The rows of a group lie close to one hidden flat surface of 14 dimensions, which may be shifted away from zero. Surfaces can cross.
(in the rows, 128 means zero)
Known rows, each followed by its group:
[108 150 155 140 157 186 100  76 101 182 126 126 120 169 197 140 139 130
 137 161] -> k185
[181 151  98  73 177  95 145 105 156 125 197 101 131 147 143 135 100 108
 129 143] -> k633
[102 136 149 117 144 128 173 135 147 103 112 115 106 130 145 135  94 110
 132 123] -> k162
[223 153  77 102 136 147 124 166 114  70 102 156 123 164 120  76 169  81
 112 115] -> k392
[117 171 133 121  72 163 131 193 139 117 161 144 143 150  93 112 137 158
  94 203] -> k185
[138 171 183 201 173 145 133 136 113 113 185 140 181  83 184 156  93 133
 174 170] -> k185
[110 116 120 131 190 122  66 139 136 174 138 140 103 136 138 128 140 154
 137 146] -> k893
[135 171 110 114  89 119 137 123  93 156 127  98 133 167 102 172 116 145
 131 115] -> k101
[136  98  44 128 179  98 196 142  50 111 213  89 163 171 115 160 136 147
 110 164] -> k633
[129 128 109 131 127 141 134 127 132 129 124 109  97 144 122 130 134 126
 138 119] -> k162
[168 156 147 105  75 129 139 124 126 132 138  68 143 143 138 120  96 120
 146 180] -> k392
[190 179 162 102 154 126 146  99 139  85 119  71 126 129 109 123 141 109
 156 109] -> k633
[150  98 139 129 111  99 106 146 141 137 204 178 122  93  86 149  90  85
 120 126] -> k633
[110  94 122 166 164 104 136 165 146 139 145 194 149 114 168 119 135 156
 160 164] -> k392
[110 117  91 142 151 124 120 148 103 135  79 143 116 168 146 130 119 159
 139 124] -> k633
[148 116 144 178 134 133 188 180 133  66 204 121 195 161 126 122 102 140
 127 163] -> k633
[144 121 121 101 131 142 134 115 132 139 119  92 110 104 177 133 106  94
 143 143] -> k893
[114  97 102 128 113 129 159 120 124 115 142 126  67 124 156 150  49  87
 139 111] -> k162
[109  69 112 123 111 160 130  73 190 167 114  49 120 182 128 113 131 150
 109 136] -> k256
[143 122  87 120 147 128  82 102 167 203 162 136 135 141 138 137 183 163
 124 115] -> k633
[126 104 159 109 110 170 106 132 104 109  81 170 140 133 116 113 154 122
  68 119] -> k185
[112 104 167 104 119 145 128 139 103 101 139 118 145 140 124  98 181 190
  84 166] -> k256
[146  74 123 157  69 118 116 136  99 121 157 148 158  96  88 115 149 159
 107 154] -> k392
[199 144 142 112 130 141  86  97 149 149 149 100  95 115  88 125 155  97
 154 168] -> k893
[159  92  87  87 163  98  96 110 125 185 192 172 126 117 141 140 157 117
 112 137] -> k893
[129 130 118 101  49  69 148 123 159 148 107 146 166 141 179  70  77 151
 141 172] -> k101
[192 108  85  70 129  87 124  58 177 156 200 138 107 210 135 111  95 148
 109 154] -> k101
[156  82  93  98 107 138 123 105  99 124  93 130 128  97 101  75 198  52
  96 144] -> k392
[181 145 155 121 116  88 140 130 135  52  92 175 116  77  75 102 125 110
 146 132] -> k893
[119 105 104 141 100 135  99 133  77 136 178 126 128 154 118 138 118 180
  91 142] -> k101
[149 102 128 106 166 151 156 176 153  88 131  82 113  76 141 190 120 147
 125 121] -> k162
[ 75 147 136 121 137 104 177 141 101  52 113 132 123  95  95 136 100 144
 102 132] -> k392
[100 121 121 115 114  76 134  86 145 144 138 111 153 113 146 127  81 152
 117 106] -> k392
[125  95 141  96 142 102  98 128 144 150 106 138 145 141 170 123 110 124
 109  58] -> k893
[119 115  76 106 139  73 138 122 133 162 125 169 132 162 144 116 112 129
 134 141] -> k101
[142  37  52 156 140 121 140 139  96 114 115 131 114 169 116 146 132 172
 114  82] -> k185
[140 137  95  60  57 114 148 141  72 175 124 104 108 162 189 161 112 143
 139 106] -> k185
[ 73  88 141 163  91 118 124 160 145 163 145 177 198 137 151 106 125 137
 107 131] -> k633
[ 86 122 126 159 136 171 128 164  84 132 121 152 134 102 211 131 144 144
 128 125] -> k256
[178  93  85 147  89 125 111 106  94 170 168 101 116 120 127 116 130 105
 163 177] -> k256
[149 118 132 160 121  98 134 107 150 130 130 148 151 172 124 122  93 139
 153 125] -> k185
[117 157 147 123 141 149 138 103 129 155 176  93 170 111 171 119 135 105
 127 172] -> k185
[138 102 155 156  83 129 187 135  85 127 128 151 144 102 148 140 134 111
 168 164] -> k893
[ 92  72 148 181 114 109 132 173  90 113  83 160 120 128 132 149  90 179
 163 108] -> k256
[147 113 125  90 141 128 148 115 134 120 124  93 108 120 133 150 110 112
 116 145] -> k162
[120 139 154 195  51 193 146  93 176 112 128 104  83  94 115 131 146 150
 158  82] -> k256
[ 97 150 164 149 122 117 132 157 130 121 109 174 147 122 158 137  97 164
 140 111] -> k256
[151 149 165 138 129 131  92 133 201 154 161 118 141 136 125 109 103 110
 150 165] -> k633
[ 88 186  84 130  93 161 152 125 111 189 107 105  94 123 129 188 117 135
 151 202] -> k633
[153  84  99 131 119  78 150 119  96 132 128 151  84 143  54 123 122  71
 149 159] -> k101
[100 121 113 112 173 101 149 132  99 140 122 160  95 154 112 152 132 110
 135 141] -> k162
[136 208 162 106 138 109  76  84 164 181 107 119 139 214 118 108 170 180
 146  99] -> k893
[133 130 144  98 142  86 116 123 147 157 123 136 150 152 157 128 105 156
 138 145] -> k256
[116 153 106 171  39 158 136 129 146  86 161 142 107 152  99  79 116 130
 101  73] -> k162
[138 168 161 190 111 176 134 206 108  83 125 129 132 184 125 134  90 142
 152 152] -> k392
[155 195 145 108 107  86 174 106  89 110 125 177 161 185 102 113 162 139
 132 122] -> k633
[147  84 127 156  93 160  80 106 147 158 108 124 101 129  82 138 158 133
 124  94] -> k633
[134 144 140 150 123 129 164 138 109  84  91 164 155 130 110 127 122 126
 127 137] -> k185
[199 124 119 143 169  89  76 127 120 140 127 156  94  71 133 136 161 163
 202 126] -> k101
[ 90 164 150 166 160 117 153 155 114 134 163 189 186 115 168 112 153 132
 139 155] -> k185
[149 163 148 116 157 164 104 143 155  97 127 139 127  79 122 133 129 115
 110 154] -> k185
[ 73  81 109 120 166 127 109 155 113  96  38 127 102 124 166  90  73  96
 101 114] -> k893
[190 108 142  68  92 131 139 106 118 105 132  95  35 107  96 129  88  57
 147 198] -> k101
[133 153  86 132 105 102  79 100  97 110  76 129 154 160 101  37 121 117
  99 147] -> k162
[127 143 128 119 150 165 143 112 107 136  86  84 134 151 133 150 151 125
 117 132] -> k256
[143 145 155 122 157 147 107 109 129  64 151  97 122 107  99 114 132 140
  92 123] -> k162
[127 109 117 118 162 126 127 128 142  61 116 121 136  98  99 116 163 167
  84  60] -> k633
[174  60 147 148  82 131 201 103 117  88 103 134 144 144 173  97 165 130
 146  80] -> k101
[138 159 116 105 114 109 123  69 151 176 106 101 124 141 105 132 108  80
 141 150] -> k256
[124 142 187 152 145 113 104 137 119 118 127 157 129 120 141 120  91 121
 150 138] -> k101
[128 188 158  90  63 120 154  71  61 133  89 144 151 135 130 142 140 117
 108  91] -> k256
[122 125 139  80 127 112  83 117  56 153 156 104 119 115  69 125 154  83
  88 153] -> k633
[119 146 151 148  47 135 132 142 160 158 129 134 169 121 139 140 108 162
 137 132] -> k633
[ 90 141 112  96 136 108 120 100 113 127 122 158 128 127 111 107 142 110
  80 117] -> k392
[135 149 133 110  97  71 127 109  86 104  71 151 132  77 133  98 133 153
 143 123] -> k101
[163 105 118 138 113  95 138 120 128 144 152 167 121 131  87 136 133  90
 153 131] -> k162
[114  65 102 137 179  77 141 146 135 117 104 209 131 112 152 101 154 172
 139 149] -> k893
[163 148 138 116  63 151 125 150 127 148 208 101 149  90 155 155 147 160
 124  98] -> k101
[136 111 133 149 162 139  82 120 128 136 153 154 145 169 148 117 139 196
 116 134] -> k101
[111 186 119 104 148  79  98 150  76 172 178 139  85 116  93 196  92 153
 155 165] -> k893
[110 102 153 126  99 136 134 116 111 128 135  86 137  78 118 113 130 114
 115 172] -> k392
[123 110 144 144  93 129  95 134 101 168 132 129  95 167 111 136 111 129
 145 139] -> k185
[136 173 138 167  71 158 138 139  84 107 111 120 128 136 106 172  88 137
 138 126] -> k256
[ 98  82 195 114 106  87 162 115 180 164 147 109 191  80 162 143 127 117
 137 100] -> k893
[114  55 163 177  49 141 181  74 129 148 118 111 140  79 125 163 157 200
 161 131] -> k392
[119 142 125 158  71 117 156 113 127 125 110 121 128 144 104 112  91 109
 146 158] -> k256
[103 147 125 181 171 118 112 216 119 106 122 185 118 115 117 136 139 162
 156 115] -> k162
[107 117 129 125 124 148 104 176 151 140 117 105 149 124 107 108 122 115
 109 195] -> k162
[177 132 171 127 138 100 114 107 123 147  88 135 120 100 112 145 163 115
 185  73] -> k893
[101 153 135 136 108 120 159 118  94 133 110 177 162 155 117 119 178 138
 111 116] -> k633
[104 151 162 167 159 153 123 115 215  88 109 142 130 140 126  89 123 158
 124 124] -> k185
[143  81 171 183  87 115 136 159  78 121 111 147 230 212  77 126 122 168
 109 155] -> k256
[150 109 107 120 112 180 143 120 130 118 141  78 139 140 182 132 115 121
  98 113] -> k893
[153 159 135 139 152 155 143 182 111 123  87 198  87 119 192 146 145 125
 188 144] -> k392
[105 131 125  85 169 140 162 123 142 103  82 120 108 168  89 129 126  94
  93 152] -> k101
[119 150 122 107 168 164  94 159 162 170 148 124 111 101 174 141 179 133
 135 120] -> k162
[136 127  95 154 141 148 154  70 158 149  73  74  93 190 144 134  85 113
 176 158] -> k185
[125 165 152 126 101 159  80 128  56 162 132 130 163 105 115 189  79  84
  88 129] -> k256
[156 165 147  89 177 117 120 133 155  97 110 160 103 129 121 129 125 146
 129 148] -> k101
[108 155 132 148 174 120 148 155  57 155 106 148 144 187 158 110 183 102
 171 158] -> k392
[160 171 171 124 122  94 109 129 141 134 173 173 193 148  92 106 158 166
 115 157] -> k256
[120 133 134 122 133 111 153 169 134  88  89 127 140  90  80 129 126 114
 122 139] -> k162
[161 142 109 163 134 147  99 111 171 120 146  98 149 173  82  77 145 100
 122 142] -> k893
[169 125 104 124 212 139 109  98 150  70 151 100 115 128 176 126 131 186
 116  68] -> k162
[130  93 154 148 123 117 134 161 127 101 149 120 135  48 102 145 100  88
 139 138] -> k893
[108 115 131 114 180 161 150 143 132 129  78 116  95 163 138 146 118  87
 127 150] -> k101
[ 86 130 128 108 149 157 147 127 137  66 117 100 111  81 153 107 129 121
  80  80] -> k162
[133 136 140 161 109 111 153 143 145 128 125 130 152 137 131 119  97 117
 164 151] -> k185
[ 67  97  94 136 155  60 120  53 152 157 144 105  87 167  94  98  93 113
 137 104] -> k185
[166 146  81 104 136 202 120 133 166 108 153 142  75 212  86 108 156 122
  79 196] -> k392
[153 141 116 105 135 115 144 146 145 121 114 173  89  88 174 152 110 153
 172 156] -> k392
[150 110 121 131  94 144 147 116  97 136 112 100 101 132  98 137 140 113
 149 180] -> k392

New rows, each followed by its group:
[ 87 180  89 129 211 157 124 134  94 154 116 102  86  94 214 137 148 113
 167 158] -> k893
[170 195 168 122 112  97  43  78 119 116 143 134 145 118  86  98 129 227
 122 158] -> k101
[128 117 126 128  96 160  91 148 119 125 106 202 103 105 135 118 125 110
  99 128] -> k392
[117 125 136 110 125 107  94 131 112 125  91 151 118 126 115 121 133 131
 121  94] -> k633
[111 163 142  99 155 120 120 143 181 113 111  92  63 122 119 129  91 157
 160 187] -> k256
[ 85 154 134  88 129 149 164 116 131 109  86 160 128  76 203 141 150 139
  88  55] -> k633
[110 111 121 121 132 104 141 144 112 125 118 160 145 110 128 115 159 124
 114 101] -> k185
[125 121 105 161 140 120 117 129 101 179 104 134 130 131 121 155 175 136
 175 122] -> k633
[136 119 164  96  69 154  56 139 124 143 131  58 117 103 107 146  98 152
  92 132] -> k633
[150  87 123 136  74 135 177 161 122 132 163 128 120 146 149 149  95 100
 147 128] -> k101
[106  78  94 171 147 135  84 121  96 203  99 201 127 153 189 129 162 127
 149  76] -> k392
[101 120 141 135 171 116 116 127 100 130 111 160 131 154 146 106 124 120
 130 150] -> k162
[135 139 128 132  64 125  80 110 119 180 192 161 131 117 147 123 101 139
 121 158] -> k256
[167 142 184 125  22 159 122 128  82 155 122 119 173 132 165 107 150 125
 140 179] -> k392
[154 153 107 158 143 144 102 124  49 193 137 159 149 171 116 158 185 117
 148 147] -> k256
[111 107  95  99 168 131 117 191 155 146 100 135 104  89 195 136 116 123
 137 116] -> k185
[119 116 149 224 135 204 155 172 123 105  76 163 113 202 122 130 148 116
 170 117] -> k392
[ 39 127 135 133  98 109 121 189 159 127 144 142 117 129 120  91 135 162
 108 109] -> k185
[129 192 142 104 177 132 101 136 194  93 152 150  85  91 127 150  86 144
 121 107] -> k392
[102 155 157 130 141 114 135 139 123 141  77 156 130 164 124 136 138 154
 151 141] -> k256
[150 161 159  98 149 140 110 148  97 132 222 175 123 145 135 132 120  93
 102 167] -> k633
[150 102  81 125 162 113 131 144 139 138 155 150 126 135 158 124 142 162
 137 160] -> k392
[164 106 118 121 113 146 135 126 126 146 138 141 121 148 171 125 124 139
 139 178] -> k893
[143  96 120 121 112 107  63 108  91 207 142 156 113 133 157 175  96 144
 147 117] -> k256
[ 64 142 131 113  86  86 148 158 123 138  84 142 181  79 165  91 108 112
 123 139] -> k101
[163 104 140  94 121 130  75 144 110 202 189 177 115 131 162 165 129 162
 133 186] -> k893
[132 169 129 118 129 123  83 124 124  96 122 132 130 102 110  85 120 113
 109 136] -> k162
[185 116  86 104 156  83 132  77 163 172 164 120 182 143 147  86 170 116
 140 143] -> k256
[161 158 136 145 132 101 155 124 149 117 119 145 160 184  94 126 154 171
 153 132] -> k256
[108 164 120  97 145 166  76 121 124 155 137 106  96 114 108 109 178  97
 104 145] -> k162
[155 110  93 137 140  57 128 155 118 129 146 228 159 159 140 117 102 138
 133 105] -> k893
[147 124 101 134 184  93 170 165 113  97 135 128 138 103 139 114 154 127
 163 174] -> k392
[104 155 177 123  61 144 148 140 115 105 166 179 169 148 106 111 125 123
  68 146] -> k633
[114 128 120 149 149 111 115 114  83 159 160  90 147 148 120 142 142 147
 147 122] -> k392
[159 156  97 118 127 115 132 138 116 127 133 135 108 133  97 147 119 132
 142 156] -> k185
[138 140 150 129 125 140 128 133 156  90 101 128 112  84 136 130 106 112
 135  99] -> k392
[119 137  91 119 125 111 113 183 129 168 135 138  86 131 133 141 141 141
 162 136] -> k185
[107 129 121 135 125  94 211 201 113  95  97 188 138 149 116 151 110 110
 141 107] -> k101
[171 102 122 133 151 175  88  84 164 173 131 125 126 200 179 135 102 147
 118 154] -> k185
[172 118  60 121 142 175  85 129 187 127 153 155  88 186 128 118 113 142
  85 106] -> k392
[165 147 134 126 110 175 169 103  80 131 168 131 113 190 106 144 172  98
 111 153] -> k633
[184  96 193 181  99 150  85 160 112 123 120  92 178 156 125 121 170 187
 157  80] -> k633
[122 127  81 151 163 132  93 125 112 134 174 150 108  58 131 146 141 121
 126 109] -> k256
[161  90 112 115 156 116 124 196 123 171  66 118 157  96 124 170 139 109
 171 196] -> k162
[172  86  70 145 118 130 103 139 209 107 158 172 134 175 119  98  91 158
  95 109] -> k392
[139 123 126 126  90 117 140 124 152 119  97 106 115 151  95 117 102 109
 140 135] -> k185
[204 122  89 133 138 107 118 110 167 113 105  79  73  83 106 162  78 106
 189  94] -> k392
[148 112  87 103 137 127 123 124 176 122 128 113 105 155 142 133  99 165
 113 121] -> k185
[109 100 144 170  32 117 133 114 136 135 122 130 115  86 166 122  55 112
 163 110] -> k256
[133 116 135 187 111 172 103 122 164 177  88  96 153 204 163  65 120  70
 166 158] -> k893
[164 118 118 114 151 162 111  93 111 138 125 125 119 154 160 156 124 147
 114 125] -> k185
[129 104 164 118 123 133 150 128 142  92 113 145 130 132 149  92 120 127
 119 149] -> k101
[140  66 113 141  91 115 139  91 107 163 140 132 128 176 126 102 134 101
 137 146] -> k101
[132 138 148 113 139 132 125 142  96  96 151 152 127 107 100 140 136 130
 101 141] -> k162
[108 101 124 137 177 145  98 113 126 154 148  74 119  89 122 122 163  93
 128 147] -> k392
[170 158  80 126  87 161 209  94 116 103  99  78 140 172 166 114 160 149
 142 136] -> k256
[105  79 117 153 110 169 141 143 134 129 109 143 127 169 158 120 111 129
 110 123] -> k633
[125 137 127  92 115  82 144 118  44  87  87 163 101  57 133 125 146 130
 132  96] -> k101
[138 162 154 124 130 154  95 110 164 130 113 102 105  97  86 126 156 114
 139 131] -> k633
[ 91 124 126 135 145 147 118 148 146 139 126 114 113 111 142 120 134 114
 129 143] -> k185
[144 118 130 116 136 129 141  94 116  74 140 118 117 119 140 118  94 124
 106 103] -> k162
[ 96  90 126 135 138 152  97 183 100 127 116 187 121 129 131 120 201 173
  92  73] -> k185
[126 118 131  92 182  77 119  93 143 155  82 128 149 118 165  95 164  95
 144  69] -> k633
[110 120 155 140 150 127  85 144 149 149 127 134 101 108 136 124 126 114
 149 123] -> k185
[161 111 121 166 109 125 170 118 143 142 151 142 166 124 124 150 169 135
 152  82] -> k633
[138 201  57 133 138  88 179 108  13 155 132 181 107 186 112 176 148 156
 168 173] -> k185
[ 86 151  68 130 145  83 131 192 122 132  59 158 105 109 102 119 132 102
 152 118] -> k162
[123 137 138 146 176 147  89 154 127  96 132 182 144  84 154 114 166 134
  99  37] -> k392
[163 101 151 152  97 142 102 119 113 144 115 160 129 212  95  94 156 120
 124 113] -> k633
[138  97 106 161 152 118 132 148 168 124 114 160 123 119 112 100 129  94
 156 160] -> k392
[ 94  94 100 119  61 158 140 126  86 161  92  54 130 122 132 123 124  97
 113 158] -> k101
[116 140 157  79  97 142 114 125  71 164 134 149 150 130 174 137 125 109
  91 141] -> k185
[ 83 175 126 144  92  78 168 124 151 139 172 116 142 144  76  88 179 134
 155 127] -> k185
[ 87 107 171 118  76 148 122 121  54 133 127 154 124  96  75 123 163  46
  81 128] -> k633
[165 100 171  84  95 102  39 123 165 143 147  91 113 126  92 102  59  88
 116 136] -> k633
[142  99 119 172 212 172  94 137 175 117 118 133 121 106 152 136 119 123
 138 155] -> k185
[128 139 167 108 110 136 111 102 160 139 191 109 155 131 123 106 123 107
  98 140] -> k101
[ 73 105  74 119 131 129 151 165 106 142 142 176 112 180 154 131 124 156
  94 129] -> k162
[146  98 128 129  71 146 150 155  69 123  45  86 147 171 123 135  84 117
 135 196] -> k162
[ 75 141  40 145 124 110 151  87 129 149 105 168 125 136 155 143  82 105
 108  79] -> k256
[151  54 129 171 132 140  91 157 147  72  83 158  83 145 101 118  82 131
 126  68] -> k633
[125 115 105 112 121 136 115 142 118 104 117 162  95  84 135 133 108 136
 105 130] -> k392
[205 124 132 129 117 134 133 121  89 109 109 122 128 109 103 168 111 104
 149 132] -> k185
[131 173 108 100  96 140 180 126 137 101 138 178  91 148 142 162  74 120
 118 136] -> k633
[125 144 103 147 116 160 120 114 167 168 137 104 128 166 105 122 139 132
 131 190] -> k633
[140 160 125 101 140 166  65  93 158 192 107  92  76 104 125 147 157 108
 148 141] -> k633
[ 72 117 139 146 153 100 164 109 135  98 175 130 147  96  85 140 145 187
 100 147] -> k392
[137  95 114 158 118 137 142 113  82 126 118 108  97 112  82 160 152 145
 146 136] -> k392
[ 58 129 124 117 126 145 162 150 152  80  84  79 152 117 163 129  28 112
  85 148] -> k256
[136 128 152 166 152 127 146 141 135  89 137 167 151 144 153 118 149 165
 142  89] -> k162
[100 168 114 142 157 152 145 133 126 124  99 142 117 154 123 145 161 156
 133 127] -> k256
[112 102 136 165 116 176 121  94  48  64  64  79 112 110  95  82 169  93
 102  97] -> k162
[134  64 124 170 190 141 128 154 111 110 123 120 140 141 115 134 150 144
 137 151] -> k162
[162 148 127 112 115 132 105 187  58 133 164 177 117 146 172 201 101 202
 125  84] -> k893
[129 100 183 132 127 165 149 123 220 135 200  87 168 117 171 113 124  72
 117 105] -> k101
[ 94 106 139 103 133 131 135  92  98 168  91 127 133 153 149 123 199 160
 118 118] -> k893
[202 106 106 172 123 140  71 167 122 163 119 133 157 120 135 128 144 139
 175 156] -> k162
[158  45  87 114  91 141 204 118 139 138 172 137 117 117 111 173 166 104
 103  86] -> k162
[128 176 158 118 113 120 120 112 113 146 121 174 106 128 128 134 164 162
 151 116] -> k256
[ 69 187 121 147  99 142  93 155 148 161 151 169 115 185 111  69 152 129
 108 144] -> k162
